There are 3 nested groupings, the coarsest first. Each group lies inside one group of the grouping before and may be the whole of it. The rows also spread widely along 9 directions, which tell nothing about the answers.
In the rows, zero is written as 128.
Known rows, each followed by its group in each grouping:
[138 129  92 132  99 150 135 165 104  91 116 112 162  63 129 126 100 190
 148 106  97 150 190 134 173]  Q_315 Q_661 bomu
[129 179 141 132 169  96 129 185 118 134 163 122 126 108 146 128 106 132
 195 121 102 124 139 176 108]  Q_318 Q_309 daman
[142  90 143  98 169 169 131 130 148 138 126 119 102 120 113 127 139  84
 106 159 126 121 104 114 108]  Q_315 Q_661 zifam
[ 91 108 111 141 123 115 121 159  79 148 153 155 166 111 143 102 197 138
 117  92 155 160 154 125 151]  Q_315 Q_930 bizik
[171 110 105  88  82 171 159 155 132 121 109 130 147  85  87 123 170 164
  94 133 103 111 173  66 160]  Q_318 Q_478 zan
[130 126 119 103 152 145 112 142 101 117 139 118 152 105 129 143 149 111
 143 120 143 106 138 151 108]  Q_315 Q_930 Fonu
[164 147 150 134 126 139 157 148 140 132 120 126 122 123 105 112 164 109
 116 142 155  98 111  96  99]  Q_315 Q_530 Zalo
[167 188 153 142  87 109 164 167 148 117 103 140 111 112 107 120 131 146
 153 144 135 104 145 109 131]  Q_318 Q_522 sipeb
[180 144 141 144 135 147 145 111 107 114 106 173 162 131  96 142 156 134
 129 182 171 128 173  69 136]  Q_318 Q_522 Nuku
[177 174 142 143 136 140 187 193 171 110  86 152  98  81 110 121 113 153
 183 162 100 143 157 111 138]  Q_315 Q_582 vozu
[107  82  99 117 100 167 131 163 120 132 115 109 112  81 117  98 151 151
  90  99 105 131 123 125 156]  Q_315 Q_930 bizik
[149 144 130  91 116 128 126 147 144  83 115 103 113  97 143 165  70 128
 153 138 106 127 154 167 148]  Q_315 Q_930 Fonu
[185 164 171  81 143 104 143 130 158 116 147 145 132 153 127 161 135  87
 144 177 148 102 150 113 112]  Q_318 Q_522 sipeb
[139 178 207 122  48  89 166 143 171 128  70 141  52 148 100 134 165  99
 125 161 195  98 114 102 131]  Q_318 Q_522 sipeb
[119 123 141 100  65 102 121 131 129 117 141  89 110 124 136 135 116 137
  96 115 117 124 137 137 161]  Q_318 Q_478 zan
[110  77 132 148 109 129 124  93 100 136 129 131 144 137 130 109 135 135
  71 136 155 181 138  89 178]  Q_315 Q_661 bomu
[111 172 176 153  91 103 149 167 162 117  78 107  42 108 125 124 110 123
 158 136 148 125 107 156 131]  Q_315 Q_582 vozu
[127  85 116 129  76 168 141 117 107 125  96 121 146 104  94 108 172 151
  67 126 156 134 143  69 165]  Q_315 Q_661 bomu
[158 120 128 111 127 124 121 105 125 104 165  87 161 136 148 136  88 118
 101 137 119 124 130 127 132]  Q_315 Q_661 bomu
[112 117 125 127 144 116 158 195 154 183 172 128 106 112 136  53 163 112
 104  87  87 131  76 129 111]  Q_315 Q_930 Fonu
[134 119 159 109 124 131 125 112 126 128 112 146 109 142 116 148 151 107
 114 169 166 132 143 109 139]  Q_318 Q_522 Nuku
[186 153 123 104 114 119 167 166 143 119 165 124 186 113 128 110 147 136
 129 121 113 109 153  99 120]  Q_315 Q_661 bomu
[156 150 143  91  83 119 148 149 144  86 104 117 136 100 132 163 109 140
 149 143 135 133 184 132 161]  Q_315 Q_661 bomu

New rows. What belongs after each?
[132 161 143 134  82 103 121 115 108  87 113 105 134 123 136 154 104 125
 134 128 171 115 141 149 138]  Q_315 Q_930 Fonu
[126 108 139  82  70 170 125 128 139  94  69  80  91  93  99 153 136 125
 103 135 153  95 136 130 145]  Q_315 Q_661 bomu
[109 106 123  51  83 160 122 176 134  99 100  85 108  71 122 153 154 136
 133 103 123 103 162 162 147]  Q_315 Q_661 bomu
[161 123 142  94 161 124 122 113 145 104 151 116 129 139 154 161  80  89
 127 163 115 133 135 146 130]  Q_315 Q_930 bizik
[119  76 128 102 129 165 162 161 120 186 124 178 137 111  82  90 239 133
  80 137 136 154 149  42 159]  Q_318 Q_309 daman
[159 143 129 182 127 138 139 126 107 115 105 137 121 110 109 120  91 164
 136 156 117 143 147 102 151]  Q_318 Q_478 zan
[137 137 134 172 100 171 118 109  93  81  58 102 110  95  94 150 111 151
 129 150 177 108 136 122 137]  Q_315 Q_530 Zalo
[ 95 113 149  90  99 126 131 171 148 140 126  92  83 108 133 110 156 108
 114 101 130 115 105 156 126]  Q_315 Q_661 bomu
[160 132 145  86 119 121 127 117 118 113 145 143 163 142 126 158 160 114
 121 158 162 118 172 105 137]  Q_318 Q_522 Nuku
[172 154 132 178 192 104 129 120 106 156 202 129 169 155 132  91 121 114
 120 139 117 111  97 107  81]  Q_318 Q_478 zan
[110 144 146 136 125 108 105 126  93  97 120 116 139 118 148 155 116 127
 158 129 169 145 164 165 141]  Q_315 Q_661 bomu
[121 162 142 160  51 108 171 185 142 126  92 120 101  90 114  89 148 164
 133 100 139 129 132 115 151]  Q_315 Q_661 bomu
[115 127 131 145 140 133 134 164 118 132 109 148 109 103 129 118 146 130
 147 128 137 150 139 141 139]  Q_315 Q_930 bizik
[140 134 148 138  59 124 133  89 104 105 101 112 136 133 102 144 125 144
  84 154 169 127 146  82 170]  Q_318 Q_309 daman
[103 118 138 119 117 141 105 131  81 126 103 152 134 111 114 150 182 137
 141 135 181 137 176 122 154]  Q_318 Q_522 sipeb
[177 109 139 105 155 167 117  82 116  85 114 115 149 131 115 178 104 104
 113 185 155 123 155 105 134]  Q_315 Q_530 Zalo
[152 147 138 205 136 147 144 108  98 105  78 157 137 113 102 127 117 156
 141 174 170 161 154  86 151]  Q_315 Q_582 vozu
[125 142 148 179 194  94 123 126 126 138 172 118 116 142 163 104  72 113
 147 143 110 166  97 158 116]  Q_315 Q_582 vozu
[135 126 168  87 108 117 139 136 135 127 123 133 128 139 126 151 187  85
 114 147 186 118 144 112 124]  Q_315 Q_530 Zalo
[170 165 160  66  79 103 163 154 149  94 106 157 143 115 120 188 135 138
 164 173 140 146 221 104 183]  Q_318 Q_309 daman
[157 138 132  98  56 114 170 174 154 119 141 112 143 108 125 106 158 140
  97 107 117 113 140  98 149]  Q_315 Q_530 Zalo
[144  92 135 136 211 146 125 108 106 132 139 181 161 131 142 144 113 114
 140 183 128 210 177 101 157]  Q_315 Q_661 zifam
[132 132 121 186 116 119 132 109  74 105 110 163 181 113 131 130 114 174
 136 144 162 197 197  94 187]  Q_315 Q_661 bomu
[109 119 144 132  96 132 120 128 117 108  99 106 100 114 128 139 119 131
 115 133 153 141 135 136 156]  Q_315 Q_530 Zalo
[132 126 141  97  95 108 131 147 135 131 150 107 117 124 135 127 132 126
 110 121 110 120 137 128 144]  Q_318 Q_478 zan
[182 177 145  96  55  89 163 135 142  93 139 123 169 134 132 146 144 120
 115 131 161  98 153 105 136]  Q_315 Q_930 Fonu
[195 163 141 119  99 133 169 154 168 115 120 110 106 114  99 119 111 135
 119 151  96  87 122  98 117]  Q_318 Q_478 zan
[169 192 142 182 169  94 116 114 101 108 173 120 157 146 147 128  70 125
 163 152 133 110 120 152  96]  Q_318 Q_522 Nuku
[169 146 148 114 140 118 147 133 138 126 147 135 146 144 127 131 161  89
 118 147 161  99 122 112  97]  Q_315 Q_930 bizik
[150  89  87 136  98 142 161 155 127 161 187 119 177 113 120  44 174 149
  40  85  89 123  98  66 141]  Q_315 Q_930 bizik
[ 84 113 124 200 152 161 111 148 109 133  86  91  55  82 118  85  72 154
 139 116 106 148  82 170 131]  Q_315 Q_661 bomu
[143 159 133 134 188 124 135 172 103 130 139 162 149 102 129 143 129 139
 200 148 116 148 177 139 128]  Q_318 Q_309 daman
[167 149 129  83  97 121 130 138 126 103 155 112 164 120 127 147 144 129
 126 131 135  86 157 125 124]  Q_318 Q_522 Nuku
[113  93 124  91 101 145 134 161 126 144 124 137 113  99 119 112 160 150
 107 117 108 144 157 109 174]  Q_318 Q_522 sipeb
[130 118 141 132 155 136 135 133 110 151 127 161 142 130 116 118 187  99
 118 141 176 132 124 101 116]  Q_315 Q_930 Fonu
[108 136 124 161 111 113 118 140  91 132 144 110 136 109 130 110 114 161
 126 111 118 140 131 134 153]  Q_318 Q_309 daman
[157 112 139 103 153 133 132 120 151 126 169  92 131 139 135 118 118  95
  95 145 113 111  96 118 110]  Q_315 Q_582 vozu
[131 136 140 158 185 119 134 155 113 170 162 158 128 130 128  88 152 122
 143 134 121 137 115 120 111]  Q_318 Q_522 sipeb
[129 143 133 148  78 119 125 128  86 116 112 130 148 113 110 131 160 157
 121 123 164 123 162 103 151]  Q_318 Q_478 zan
[117  94 150  78 135 129 133 147 146 145 133 138 106 131 139 134 173  84
 105 138 144 138 127 127 135]  Q_315 Q_930 bizik
[120 147 165  78 109 100  91 110 127  66 125  73 114 128 161 204  85  99
 156 149 161 118 157 194 138]  Q_315 Q_582 vozu
[123 120 104 136 100 126 153 179 133 143 142 127 129  89 132  77 129 158
 110  91  85 150 124 122 158]  Q_315 Q_930 Fonu
[114 110 148 125 162 146 133 143 132 144 104 144  80 112 115 134 113 124
 140 166 109 165 139 124 155]  Q_318 Q_309 daman
[126  76 108 128 167 161 113 117 112 121 130 132 129 108 139 131  86 134
 110 149  94 177 145 132 168]  Q_315 Q_930 bizik
[163 159 136 163 148 111 169 162 120 146 147 167 173 122 123  94 169 134
 144 133 150 143 150  89 117]  Q_315 Q_661 bomu
[158 165 134 110  60  68 163 164 154 126 179 124 150 131 152 102 119 150
 112 109  94 131 147 117 161]  Q_318 Q_522 Nuku
[117  82 111 108 134 150 103 117 115 122 153  92 126 120 139 122 112 114
  84 120 112 127 110 142 139]  Q_315 Q_930 bizik
[161 146 152 132 114 115 142 120 150 106 120 115 107 137 135 137  90 105
 117 157 135 122 115 130 131]  Q_315 Q_930 bizik
[169 139 134  65 113 132 144 158 163  88 121 118 123 104 138 166 107 114
 145 148 108 116 164 145 141]  Q_315 Q_930 bizik
